There are 4 ways to turn a row about zero (a turn may also mirror it). The second row of each pair is the first, turned, with some noise. The first 36 pairs use one turn. New pairs use 2 turns, one after the other, and a turn may come again.
Some pairs, each with its turns in order after it:
[-17.9 29.3 0.8 17.8 20.4 -22.2 8.1 -12.7]
[-10.0 4.2 4.8 7.5 37.7 8.0 -15.9 12.6] => (0)

[15.2 -27.6 5.8 8.9 -5.6 13.1 -6.6 -0.4]
[12.3 1.7 -9.5 -1.1 -24.1 -12.7 -11.1 -18.7] => (0)

[3.9 -32.7 -34.7 -1.6 -35.8 0.4 -20.7 -43.1]
[-22.7 -8.1 3.2 5.5 -9.8 4.6 41.6 -66.3] => (1)

[-29.6 10.2 13.4 -19.9 43.2 13.9 17.7 11.5]
[-31.7 13.2 36.8 -31.5 -18.6 10.2 -7.8 -7.9] => (3)

[23.6 -15.2 43.1 -37.0 -15.9 -30.1 -4.8 -2.8]
[-12.7 26.4 -10.1 19.1 -20.8 26.3 -50.1 -26.1] => (1)

[-26.3 36.6 44.8 27.5 -23.0 14.5 -41.3 25.6]
[42.2 -41.5 66.7 -2.0 2.4 -8.7 -5.6 -6.0] => (2)

[-35.8 16.3 7.5 23.2 10.0 -29.9 23.8 -3.3]
[-28.2 -17.8 5.2 -20.1 13.4 -25.5 -13.0 -23.6] => (3)

[43.0 27.5 -10.8 37.7 5.7 -31.4 41.7 27.2]
[55.0 12.4 -31.2 2.6 45.8 37.1 2.7 19.7] => (1)

[19.4 -40.2 36.4 33.2 0.0 20.6 -8.7 18.3]
[23.5 -10.7 -17.3 10.1 -26.0 4.5 -20.5 -54.8] => (0)

[18.0 -18.0 28.9 -6.0 -29.1 -8.6 15.5 -2.1]
[8.5 31.2 8.6 -8.6 1.5 22.3 -23.2 -32.2] => (1)

[0.7 -24.5 -9.5 13.0 -1.1 28.2 -35.5 27.2]
[33.3 -22.4 -34.1 -2.9 -30.7 8.3 3.4 -1.0] => (0)

[-0.2 -4.3 -24.9 34.6 3.7 -41.2 40.7 14.9]
[17.2 -23.2 -20.3 -13.3 47.0 37.0 11.0 -8.6] => (1)

[9.2 6.9 5.7 40.5 -41.9 -43.6 -12.2 -44.2]
[7.9 -34.9 -48.2 14.3 19.9 -56.6 -1.1 0.4] => (3)

[-2.0 -15.6 -43.4 38.2 1.1 -16.6 22.1 15.1]
[1.6 8.1 -23.9 54.4 -4.4 -3.7 26.3 13.8] => (2)

[-43.6 22.7 3.2 31.0 -39.2 12.6 -33.1 -24.7]
[-17.5 0.2 -19.4 -59.7 -35.9 -24.4 23.7 -6.5] => (1)

[32.6 18.3 26.5 39.3 24.7 11.3 -9.5 -0.1]
[17.1 -0.3 -17.0 47.4 20.2 -10.4 -14.5 -28.3] => (0)

[-37.7 5.9 13.9 8.2 -10.8 -12.2 25.6 -10.9]
[12.9 -10.6 0.3 -6.5 -34.0 8.2 7.3 31.4] => (2)

[45.2 28.2 6.0 -11.0 21.2 -24.5 -17.5 -7.0]
[-21.1 17.6 16.6 -13.5 -7.6 27.4 11.8 -47.1] => (2)

[25.2 39.8 12.4 35.0 35.7 10.0 -30.6 40.4]
[-32.6 38.3 33.2 42.5 38.9 -6.7 9.2 9.5] => (3)

[10.6 18.5 32.8 -37.9 -29.4 21.7 -22.4 16.8]
[26.4 -8.2 25.4 3.5 -12.8 8.6 58.2 -12.3] => (0)

[24.5 30.9 -34.3 11.1 -31.3 34.5 -25.2 37.7]
[15.9 -61.6 -27.3 9.2 -8.1 -28.2 29.2 20.9] => (0)

[39.9 21.9 2.0 -45.5 -34.3 -10.7 -27.5 -42.7]
[22.6 30.6 44.6 15.7 -19.3 -42.2 35.0 28.0] => (0)

[43.1 21.5 33.9 -21.4 -24.0 40.2 18.8 -17.9]
[23.6 65.9 32.2 3.7 -27.2 16.3 0.8 0.7] => (1)

[-17.8 -37.8 -14.5 30.6 37.5 22.4 20.0 -25.5]
[7.4 14.3 -41.2 37.3 -25.2 -29.5 -37.2 16.1] => (2)

[-12.3 -36.6 36.6 -15.1 23.9 -22.1 19.8 -36.7]
[-5.7 46.3 -3.7 -26.6 -48.4 -14.7 -11.8 21.4] => (2)

[-43.7 41.2 -9.0 -25.7 -23.5 -20.4 18.5 -33.0]
[-37.5 -7.0 -35.7 -60.6 -8.6 -22.3 5.9 9.5] => (3)

[-18.2 43.3 -24.6 -16.4 3.3 -23.8 17.5 -30.2]
[-26.5 0.9 -14.5 2.8 -20.5 39.1 30.7 28.8] => (1)

[-41.2 40.3 -20.9 40.0 8.8 31.0 26.4 17.2]
[16.0 -53.1 -4.9 54.4 -3.1 20.9 -29.5 20.9] => (2)

[-22.0 40.5 -6.3 21.8 9.8 -34.1 -13.9 -31.6]
[29.4 -7.3 -3.8 14.1 -41.1 40.7 8.0 -21.1] => (2)

[-23.9 39.9 32.0 31.2 21.0 -45.9 11.4 1.7]
[11.9 -26.8 -41.1 -31.7 -15.5 34.1 -24.1 36.2] => (1)

[-25.5 -0.6 45.7 26.3 -30.9 27.7 -24.0 -13.6]
[1.9 5.8 -4.7 27.1 -31.5 -44.5 44.2 -18.0] => (3)

[32.4 3.4 18.7 22.8 27.0 -13.2 -1.6 7.0]
[-8.1 2.2 -3.1 47.6 4.6 -3.3 -24.5 -10.3] => (0)

[-17.5 24.5 9.8 -9.1 -39.7 -2.2 -8.8 37.1]
[-29.0 17.5 -39.1 -1.5 1.9 13.4 29.6 -23.7] => (3)

[34.0 40.1 -11.0 -21.7 28.7 -35.1 6.5 2.4]
[-30.5 15.9 -4.6 -2.1 26.5 11.6 -48.3 33.2] => (3)

[42.3 5.7 8.6 -11.2 17.3 11.3 30.2 32.7]
[13.3 44.5 14.3 8.1 5.6 29.0 -36.3 -5.5] => (3)

[-2.5 -35.9 42.0 -2.7 -2.7 13.6 -28.4 -8.7]
[14.9 17.6 18.4 -28.1 -2.7 -48.2 -11.1 3.5] => (2)

New pairs. What belongs after each?
[-42.5 -6.7 7.7 -11.2 -29.8 -9.2 -36.8 -43.2]
[-53.4 8.3 28.2 -30.2 19.3 18.8 -13.3 -26.3] => (0) (2)

[32.9 -8.1 -4.7 35.1 19.7 25.5 32.4 -6.7]
[23.8 36.7 3.3 28.5 -6.6 -6.0 -41.2 5.2] => (1) (3)

[-22.6 -1.0 -35.4 39.3 24.5 -45.8 26.4 -17.6]
[61.0 -10.1 36.1 -14.7 -19.1 35.3 -0.7 -10.7] => (1) (3)

[-9.5 15.0 15.4 -15.4 34.0 27.6 35.1 35.1]
[-36.4 23.9 25.0 39.4 -0.8 18.1 -3.2 -14.4] => (1) (3)

[26.8 1.7 -23.9 -36.0 -9.2 45.5 -45.9 19.4]
[2.4 53.1 -8.9 1.7 -21.3 24.7 -51.7 -34.4] => (2) (2)

[-18.6 -32.5 -23.9 34.9 10.0 20.4 32.0 -15.9]
[16.5 13.7 15.7 38.6 -23.0 31.6 -31.5 -21.2] => (3) (1)

[32.2 31.9 33.5 18.4 -3.2 45.5 -42.9 -20.6]
[39.6 5.8 2.1 10.9 41.0 -35.5 -56.3 7.2] => (0) (3)

[17.0 45.9 12.2 -36.0 17.7 -19.4 36.9 -24.3]
[-55.6 12.3 -43.2 11.5 -3.3 -36.7 2.7 18.8] => (3) (1)

[45.5 -23.9 -12.6 15.9 39.0 34.1 -2.6 -20.9]
[-24.7 8.5 61.6 8.3 1.9 -23.7 14.3 -32.6] => (3) (2)

[-36.2 -1.3 43.2 -19.5 7.3 -35.5 -14.5 27.3]
[53.6 -17.4 -27.7 -14.9 -24.0 -17.1 -4.6 28.9] => (3) (2)

[-34.1 -29.1 -33.4 8.5 23.6 -11.8 33.6 -24.5]
[-17.6 4.9 20.3 42.3 -17.0 6.7 -42.3 -30.9] => (3) (1)

[40.4 -39.6 21.2 29.7 12.4 -9.0 -31.8 -22.0]
[31.2 15.3 14.4 5.9 -21.6 -64.4 -25.7 0.8] => (1) (0)

[7.6 25.9 45.9 35.0 -15.9 39.2 -9.7 38.0]
[-24.2 21.3 -47.9 17.4 -37.5 -51.8 -7.7 -21.5] => (0) (2)

[-31.2 -20.7 37.1 41.0 -41.2 2.6 -44.8 7.1]
[-60.2 7.3 -18.9 38.1 -20.1 22.2 15.8 -29.5] => (1) (1)

[26.1 2.1 -5.4 31.6 -24.8 26.7 -31.7 33.4]
[-11.7 35.5 3.2 16.2 -55.2 -9.7 -1.9 -4.9] => (2) (2)

[-16.6 -33.5 28.7 -30.9 26.2 -10.9 27.6 31.4]
[23.4 -52.5 -16.6 -24.3 4.6 -17.2 -28.5 15.4] => (0) (2)

[39.6 26.8 8.9 -19.4 16.7 23.1 -28.3 32.0]
[41.3 -5.6 11.1 -32.3 36.3 14.1 19.9 -17.8] => (0) (1)

[-21.0 24.3 -19.6 18.5 15.5 -12.4 -26.6 -33.4]
[-20.8 18.4 26.1 25.5 31.1 23.9 -14.4 12.3] => (0) (3)

[-36.9 2.1 5.3 20.8 4.1 1.8 32.5 -30.2]
[-2.6 36.5 -12.2 12.8 15.8 22.7 16.2 26.5] => (0) (0)

[-14.3 30.1 22.9 41.0 13.6 -2.3 43.4 -25.6]
[-24.8 -10.1 -38.8 22.1 -33.4 37.1 -19.2 7.4] => (3) (1)

[-28.2 -15.1 38.6 -8.9 -36.9 -37.1 -28.0 5.7]
[-32.1 -13.2 37.7 29.7 -25.8 0.3 32.2 -23.5] => (2) (0)

[-17.3 12.1 -4.2 -30.9 23.6 -20.5 -0.6 33.2]
[-2.1 -19.7 -25.9 -22.4 5.7 13.4 22.5 -33.6] => (0) (0)

[15.0 30.2 -38.3 -12.1 19.9 -0.9 -42.5 -40.3]
[36.2 3.2 -30.2 -21.7 36.5 -15.5 2.4 -51.1] => (1) (3)

[2.1 -17.7 5.7 41.6 -30.8 -5.4 -14.1 37.5]
[-10.1 42.9 4.3 16.8 -20.6 -8.3 -0.7 49.2] => (1) (0)

[-1.4 11.0 -33.5 30.2 -22.9 24.5 1.2 43.2]
[-36.8 38.1 -1.6 4.5 -7.9 45.9 -3.9 1.2] => (1) (2)

[-18.7 -25.6 -11.1 24.8 -3.7 1.2 1.7 18.7]
[-10.2 -27.5 -0.9 22.7 2.7 -3.7 -28.7 -3.8] => (2) (0)

[-4.6 17.7 -35.3 12.4 10.7 44.8 -1.2 11.8]
[-50.5 -8.7 28.9 -1.8 -9.0 19.6 -27.8 3.3] => (3) (2)

[-39.8 -29.4 -20.4 36.5 24.8 -14.7 -26.9 -30.3]
[39.2 37.0 -35.6 11.0 9.5 8.5 38.0 -20.3] => (2) (1)

[-1.3 -40.3 22.7 19.3 -38.8 10.4 10.8 10.4]
[-18.6 4.0 5.1 32.6 -54.3 14.6 -3.0 -0.4] => (1) (1)

[21.6 42.6 33.4 -2.5 -30.9 2.7 -35.9 32.1]
[-31.4 4.1 -40.0 -6.9 49.7 13.5 8.1 37.4] => (1) (3)

[7.7 25.2 -36.9 -39.6 -18.1 2.8 42.1 12.7]
[-14.8 29.3 13.1 -22.5 -8.5 43.7 19.8 45.7] => (3) (3)

[-28.8 -17.3 23.0 21.5 37.4 31.2 -2.7 9.1]
[2.5 21.1 -41.3 -5.3 11.8 -35.8 19.7 20.5] => (0) (0)

